The rows come from 5 hidden closed curves, with some noise, and rows from the same curve form a group. Each curve winds through 8 dimensions. The rows are also pushed far along 5 directions, which tell nothing about the answers.
In the rows, 128 means zero.
Some rows, each with its group after it:
[125 117 117 121  95 130 152 109  96 153 152 126  82 125 100 118 141  78
 108 160] -> Refu
[148  78 111 136 138 161 147  70  74 181 150  54 113 119 119 143 138  62
 137 101] -> damut
[178  79  80 116  86 127 153  58 141 247 132 157  20 137  78 139 131  86
 174 149] -> damut
[177 110 101 109 128  89 164  92 129 159 130 139 122 138 106 143 119 135
 138 158] -> Refu
[119 124 114 159 135 181 134  99 134 179 141 110 100 120 136 123 123  74
 164  94] -> damut
[128 142 107 126  67 152  92 193 141 124 104 181 114 114 142 137 140 163
 104 166] -> koza
[148 117 133 123 114 108 139 125 126 155 125 130 147 133 134 137 146 139
 125 137] -> dop
[136 112 108 108  61 129 120 131 114 144 136 175 108 119 101 155 152 163
 106 170] -> koza
[134 112 156 134 119 133 168 133 139 167 136 138 148 135 120 156  86 123
 180 107] -> koza
[149 107 114 108 125 105 114 135  70 103 122 109 159 111 138 127 185 140
  45 142] -> koza
[ 91 114 129 136  51 133 108 185  99 112 118 146 121 133 126 132 137 101
 110 172] -> koza
[167 102 101 109 110 113 107 128 128 164  91 122  74 131 118 122 148 138
 128 160] -> koza
[126 117 169 134 116  98 164 122 144 135 133 149 137 151 121 145 104 111
 138 117] -> dop
[142 114 147 126 173 101 164 126 125 127 122  97 168 141 129 133  98 118
 153 104] -> Refu
[153 131  77 122 121 137 124 103 138 175 123 153  59 117 108 111 141 124
 136 152] -> dop
[105 136 154 160 150 144 122 127 115  91 119 117 152 115 152 117 131 145
 128  97] -> dop
[117 131 124  96 105  80 161 109 111 128 165 143 147 146  75 146 141 145
 122 178] -> Refu
[125 145 105 118 139 138 125 125 148 126 136 142 112 129 113 131 119 128
 125 134] -> Refu
[126 154 144 152 181 157 124 143 116 106 114  58 140 122 162 116 132 113
 112 101] -> dop
[ 74 150 157 167 125 190  84 135 118 102 134  73  88 114 172  77 144  67
 122 106] -> mig
[120 136 121 123  94 127 104 128 103 125 145 143 138 116 135 126 173 136
  83 144] -> mig
[116 119  85 115 108 142 120 143 128 123 131 158 136 123 108 141 143 144
 125 152] -> damut
[129 127 158 136 115 138 169  76 105 169 168  85  98 141 109 150 139  80
 117 126] -> dop
[ 51 148 170 128 101 132  93 170 141  59 139 178 173 125 123 127 117 172
 131 117] -> damut
[119 129 103 135  85 154 137 132  85 142 158 102 128 126 130 141 160  70
  81 164] -> Refu
[168 134 129  72 201  62 146  90 160 163 134 123 149 141  92 120 125 173
 151 112] -> dop
[109 145 137 150 137 180  57 130 135 135 116  86  93 112 165 100 135 113
 138  95] -> Refu
[100  86 137 141 126 146 146 134 108 103 129 102 167 136 118 156  97 103
 160 110] -> koza
[153 135  45 102 149 171  59 136 133 158 105 115  77  95 129  93 160 141
 120 144] -> koza
[ 81 141 165 144 126 152 110 146 176 138 129 168 160 129 139 131 114 155
 180  80] -> damut
[ 91 138 156 133  87 158 153 148 139 148 151 153 102 134 106 139 115  97
 139 132] -> Refu
[144 134 127 118 160 116 112 127 148 111 104 141 114 118 129 106 102 168
 150 123] -> damut
[124  94 164 141 170 103 180 109 129 106 131 116 178 143 134 134  94  96
 151  75] -> mig
[109 145 160 153 191 133 109 135  93  85 123  60 165 113 178  79 126  88
 105  83] -> dop
[112 159 117 119 107 152 120 154 183 171 135 173  88 141  99 147 105 137
 169 126] -> mig
[135 158 109 122 130 157 118 110 162 154 136 152  90 118 116 132 135 160
 138 132] -> dop
[125 102  91  91 148 100 125 135 103 105 129 135 180 121 100 128 146 156
 115 141] -> koza
[111 114  97 115   4 139 107 124 104 126 146 190  53 122  85 148 163 134
  86 220] -> damut
[139 134  96  93 178  99 110 146 167 110  99 154 150 132 106 122 120 198
 153 127] -> dop
[ 82 106 154 146  75 144 123 120  95 120 152 132 147 130 129 146 166  97
  96 121] -> damut
[ 53 116 198 172 148 141 136 134 127 104 135 102 175 145 142 125  95  84
 179  54] -> damut
[114 145 150 147  96 151 142 135 123  99 142 126 133 127 143 146 138 133
 104 144] -> mig
[174 137  96 120 129 138 153 112 137 188 123 107  70 136 112 142 149 116
 118 155] -> dop
[156 139 122 116 121 143 149 102 196 193 128 178  48 138  91 152  91 147
 180 123] -> damut
[128 140 120 126 119 142 116 168 166 160 102 141  88 134 121 116  93 131
 181 146] -> koza
[111 138 122 132 161 147 142 128 124 116 149 108 163 127 130 135 112  97
 123 101] -> Refu
[ 95 147 148 135  67 139 112 149 108  75 133 139 105 126 131 131 164 137
  62 178] -> Refu
[125 134 138 143  95 155 136 112 117 169 147  98  77 127 134 112 145  80
 136 145] -> mig
[137  96  83 134 150 153 128 101 106 128 123  98 119 118 122 129 135 104
 131 119] -> damut
[139 157 117 140 106 149 118 138 144 116 120 143  78 117 145 110 127 136
 118 163] -> mig
[145 118 140  99 189  73 194  93 138 129 142 121 151 151  78 143  87 140
 165 116] -> Refu
[123  92 121  84 128  53 147 153 104  95 127 168 212 137  96 136 141 163
 108 145] -> damut
[204 141  92  85 147 107 134  99 175 187 125 143  92 129 112 133 122 169
 139 158] -> dop
[160  79 102  99 127 106 153  91  83 145 143 120 153 121  97 158 157 136
  98 132] -> koza
[ 87 114 187 152 125  98 163 128  88  59 135 129 218 134 136 147 141 156
 106 111] -> dop
[ 72 151 187 155  97 153 144 144 128  97 149 117 112 142 118 141  94 103
 146 131] -> Refu
[106 116 110 121  87 124 146 129  90 113 160 138 140 135 106 148 160  92
  77 154] -> mig
[119 107 119 120 139 118 126 147 120 119 118 122 184 128 141 121 147 118
 114 125] -> koza
[146 105 124 107 163  92 180  95 129 135 136 121 151 143  97 140 127 119
 125 128] -> koza
[107 134 104 120 102 154 112 165 163 126 124 186 136 124 114 145 112 165
 158 138] -> damut
[168 124 100 132 170 156 117  96 135 150 120  97  94 115 146 124 139 115
 112  94] -> mig
[136 142 108 121 119 139 110 132 144 143 121 131  75 129 110 125 115 144
 156 150] -> mig
[124 149 107 139 145 193  97 138 163 188 122  98  84 117 147 103 120  92
 170 113] -> koza
[118 131 125 133 125 154 114 135  87  95 137 102 143  99 149 108 154 127
  91 140] -> Refu
[101 151 175 158  63 165 140 145 155 157 144 140  81 147 132 156 114 101
 145 131] -> mig
[121 108 166 111 117  99 162  91 161 192 148 147 118 160  78 162 111 133
 188 105] -> dop
[113 131 170 157 126 149 164 104 130 161 156 104  87 145 119 144  86  54
 154  88] -> mig
[132 140 122 124 148 133 115 103  80 109 151  81 146 107 144 111 171 122
  76 126] -> mig
[159  93 110  98 179  93 127  94 131 110 115 147 160 117 115 129 129 178
 124  98] -> damut
[180 116  97 107 121 132 157  77  97 178 138  89  50 123  98 130 169 102
  87 169] -> Refu
[ 96 117 116 122  91 151 115 145 119 134 140 134 117 129 108 137 143 109
 125 141] -> Refu
[117 140 161 127 172 135 108 159 142 113 113 116 178 120 152 125 117 164
 138  76] -> koza
[148 104 114 117 152 104 132 132  85 102 114  83 159 125 141 119 166 112
  69 137] -> Refu
[137  91 108 100 132  95 170 100 128 118 140 164 155 136  84 155 121 144
 128 140] -> koza
[140 105 102 107 104 131 142 112 144 175 141 133 102 144  90 160 109 113
 163 146] -> dop
[139 132 126 139 160 150  99 120 115 110 112  95 100 105 155  93 113 118
 126 112] -> damut
[110 177  97 148  88 186  62 186 124 102 109 114  70 105 165  87 145 125
 109 183] -> mig
[ 85 130 159 137 125 125 130 131 119  89 140 113 143 131 137  99 146 111
 121 128] -> mig
[106 151 118 130 134 162 108 131 159 130 134 131  80 126 123 108 132 111
 137 122] -> mig
[129 124 142 102 158  81 132 147 134 107 115 112 172 148 115 131 124 160
 137 132] -> dop

New rows. What belongs after each?
[157 111  97 120 184 101  98 120 138 106  82 131 142 113 149  90 140 174
 137 115] -> damut
[ 86 114 205 155 111 133 164 120 140 170 158 113 135 159 124 146  69  50
 191  75] -> dop
[ 97 112 141 156 166 141 138 139 103  68 125 108 174 120 151 114  93  87
 126  86] -> damut
[124 148  80 125 106 148 104 149 140 139 118 161  84 117 124 104 145 122
 119 167] -> damut
[ 80 146 152 131 105 138 146 170 161  83 139 159 180 133 135 124 138 161
 147 148] -> mig
[ 77 143 167 150 123 170 103 138 142 125 147 123 144 123 151 123 129 112
 145  78] -> mig
[147 122 130 122 129 125 141 126 134 159 124  97 116 144 123 148 133 112
 127 131] -> dop
[134 139 114 143  92 181 113 108 138 148 135 118  45 124 126 140 139 113
 121 146] -> mig
[100 105 158 114 148 102 156 126 173 125 131 174 177 149  95 153  89 153
 183  88] -> koza
[170 123 104  95 148 122 117  86 124 176 146  82  95 128 120 118 135  92
 113 136] -> dop
[102 100 145 130 122 113 173 124 108 126 149 117 196 141 120 141 128  92
 133 129] -> koza
[109 121 152 147 164 140 125 143 110  65 118  75 188 119 166 112 128 137
 133 105] -> mig
[160 128  79  95 138  96 137 109 148 166 138 167 135 131 103 130 135 144
 130 148] -> Refu
[145 113 107 115 169  99 134 130 113 131 124 117 155 130 121 123 112 121
 140 109] -> mig
[ 94 142 140 118 111 131 138 165 166 153 135 157 156 142 111 137 115 140
 172 138] -> koza
[ 93 129 168 131 112 105 131 126  87  95 156 115 170 135 128 136 158 116
  83 119] -> mig
[ 53 132 150 135  89 122 131 177 143  75 135 183 193 144 108 149 121 164
 155 140] -> damut
[ 86 151 153 136  95 146 146 139 119 108 165 121 157 139 113 160 119 126
 132 147] -> Refu
[123 143  98 147  76 177  65 158  81  92 110  74  84 107 168 104 192 119
  62 191] -> mig
[124 138 122 129 153 132 144 119 139 160 149 120 144 134 120 128  91  99
 172 110] -> Refu
[128 128 143 116 145 117 153 134 149 152 133 116 144 149 103 154 106 147
 178 113] -> mig
[115  86 111 139 130 149 128 115 102 125 132 109 159 119 140 127 131  80
 123 109] -> koza
[ 93 160 133 137 116 168  94 174 181 110 111 140 107 125 155  98 147 142
 141 136] -> mig
[119 139 129 160 107 195 105  94 108 120 149  91  73 109 152 127 130  77
  95 123] -> dop
[171 115 105 116 142  90 141 105 122 130 118 130 134 129 125 125 125 141
 121 150] -> Refu
[131 151 113 121  98 155 114 131 190 215 137 171  77 136 111 138 111 129
 183 128] -> Refu
[129 103 152 142  98 123 130 144  90 121 115  97 146 129 151 131 145 107
 102 141] -> koza
[138 102 140 104 146  87 183 107 181 169 131 171 134 164  70 171  87 147
 190 102] -> dop
[128 130 110 127 189 136 140 142 118  86 126  89 191 112 160  94 145 123
 116 116] -> mig
[140 135 116 120 167 132 124 115 141 129 125 111 115 126 115 124 103 147
 165 111] -> mig
[115 131 102 127 135 135 127 141  67  72 150  99 190 109 142 127 164 115
  57 141] -> mig
[141  87 120  89 106  54 169  90  84 110 152 125 147 150  76 147 143 123
  97 181] -> dop
[107 102 114 125 100 138 131 140 112 144 135 125 154 132 123 138 150  92
 119 139] -> koza
[142 134 116 113 192 116 125 122 116 113 122 108 134 108 133  82 128 125
 117 111] -> Refu
[131 172 127 130 114 141  76 147 148 146 121 153  81 118 144 112 132 145
 115 127] -> mig
[158 133  80 102 171 128 106 130 152 127 103 113 115 116 144  86 186 153
 101 143] -> mig
[124 134 150 125 147 126 129 114 122 100 131 118 127 122 131 120 140 137
  98 116] -> Refu
[ 82 130 167 156 140 176 148 115 141 176 166  92 107 147 121 138  74  21
 178  60] -> dop
[ 82 175 152 136 184 154  75 137 150  91 135 108 147 114 150  92 110 142
 144  77] -> Refu
[129 147 163 152 148 155 136 126 139 147 133  88 114 132 152 128 117  97
 138  91] -> mig
[124 122 118 133  68 143 127 142 120 120 124 125 104 131 128 135 154 138
 124 184] -> mig
[ 79 148 186 136 117 123 133 153 184 129 132 163 131 147 123 115  98 142
 196 108] -> mig
[127 109 130 139  80 165 119 148 136 164 124 156 110 121 129 153 103 124
 162 120] -> koza
[158 143  73 101 149 113 124 109 156 152 130 157  98 129 101 119 114 142
 146 152] -> Refu
[168 129  92  98 197 103 157  84 154 162 134 122 106 137  86 125  92 128
 171 119] -> Refu
[ 95 140 139 161  92 151 120 160 138 100 114 150 107 131 145 122 121 109
 124 143] -> damut
[145 131 126 106 153 107 140 103 152 175 147 156 145 131 108 138 124 154
 157  96] -> mig
[127 129 112 114 106 119 103 130 138 127 127 190 120 110 126 108 137 150
 114 139] -> damut
[118 128 110 124 116 126 119 112  63  69 155  94 175 116 138 133 182 120
  38 160] -> Refu
[115  92 133 135 128 148 123 128 110 135 131 116 130 123 125 133  95  87
 153  92] -> damut
[105 129 128 128 109 121 123 136 106  83 139 135 159 115 145  96 164 132
 102 157] -> mig
[111 146 122 134 103 161 109 174 134  90 112 157 115 106 142 111 122 150
 118 156] -> Refu
[153  91  86 103 174 103 125 121 131 120 106 142 184 117 130 115 132 153
 132 117] -> koza
[109 113 139 126 150 124 114 124 139 104 128 159 193 115 138 129 124 170
 143  84] -> damut
[137 152 146 125 135 110 141 131 158 137 127 155 104 140 120 128 103 140
 143 123] -> mig
[108 149 123 142 104 151 104 117 119 104 147 126 125 122 137 130 125 124
 119 146] -> Refu
[141  94 123 125 171 129 178  92  91 178 163  71 165 139 106 164 111  67
 149  73] -> mig
[108 150 132 134 121 172 134 147 194 168 127 134  75 141 123 118 118 111
 186 125] -> mig
[136 142 104 118 132 133 105 160 133 134 119 136 149 123 133 135 132 158
 128 129] -> mig
[ 98 124 134 130 122 131  98 151 129 108 119 129 133 130 132 117 131 120
 124 119] -> Refu
[133 122 134 105 132  89 104 121 122 114 117 130 148 129 125 119 168 170
 101 139] -> dop
[ 74 172 163 159 149 194  85 152 138  87 137 112 131 106 165 104 112 114
 122  78] -> damut
[ 91 141 137 153  78 204 112 111 129 161 158  92  54 126 133 124 163  72
 127 137] -> mig
[118 112 154 162 125 187 135 138 113 172 136  82 117 125 150 146 101  54
 149  73] -> koza
[162 134  76 104 151 139  95 134 160 142  97 141  83 116 127 111 146 151
 110 143] -> koza
[155 120  96 113 164 148 133 118 143 144 119 139 105 108 124 114 125 130
 126 111] -> Refu
[111 136 147 135 134 145 131 143 131 140 135  94 133 140 123 146 114 119
 157 110] -> mig
[109 122 147 110 160  88 162 132 144 124 144 149 186 147 106 134  98 116
 147 100] -> dop
[122 123 157 113 130  83 119 149 140  69 113 142 184 139 134 134 107 181
 130 140] -> dop
[163 112  83 115 153 146  99  93 147 169 115 143 106 104 133 116 148 155
 139 106] -> damut
[135 112  98 140 171 184 115 111 107 128 129  84 110 104 140 124 116  78
 113  83] -> koza
[121 135 124 127 127 129 138 156 155 155 128 153 129 138 115 133  88 121
 183 121] -> mig
[102 147 132 142  61 174 131 143 158 148 138 163  62 135 109 146 111 108
 143 166] -> koza
[126 150 139 149 129 157 127 133 159 115 119 129  90 124 148 110 106 125
 148 129] -> mig
[164 120 125 109 132 103 152 100 157 213 128 132  76 146 103 121 134 112
 165 127] -> mig
[142 125 113 116 151 160 143  97 193 214 135 125  67 140 106 125 130 107
 190  98] -> mig
[154 141  82 120 132 154  95 115 132 118 118 125  86 106 132 116 143 164
 119 154] -> mig
[127 127 103 129  92 167  89 147 118 101 110 127  98 109 138 129 157 150
  95 163] -> Refu
[113 168 110 138 116 172  61 189 145 116 108 135 125 111 163 118 132 160
 127 131] -> mig
[116  97 121 109  80 112 125 143 104 136 136 150 151 129 105 142 144 135
 127 153] -> damut
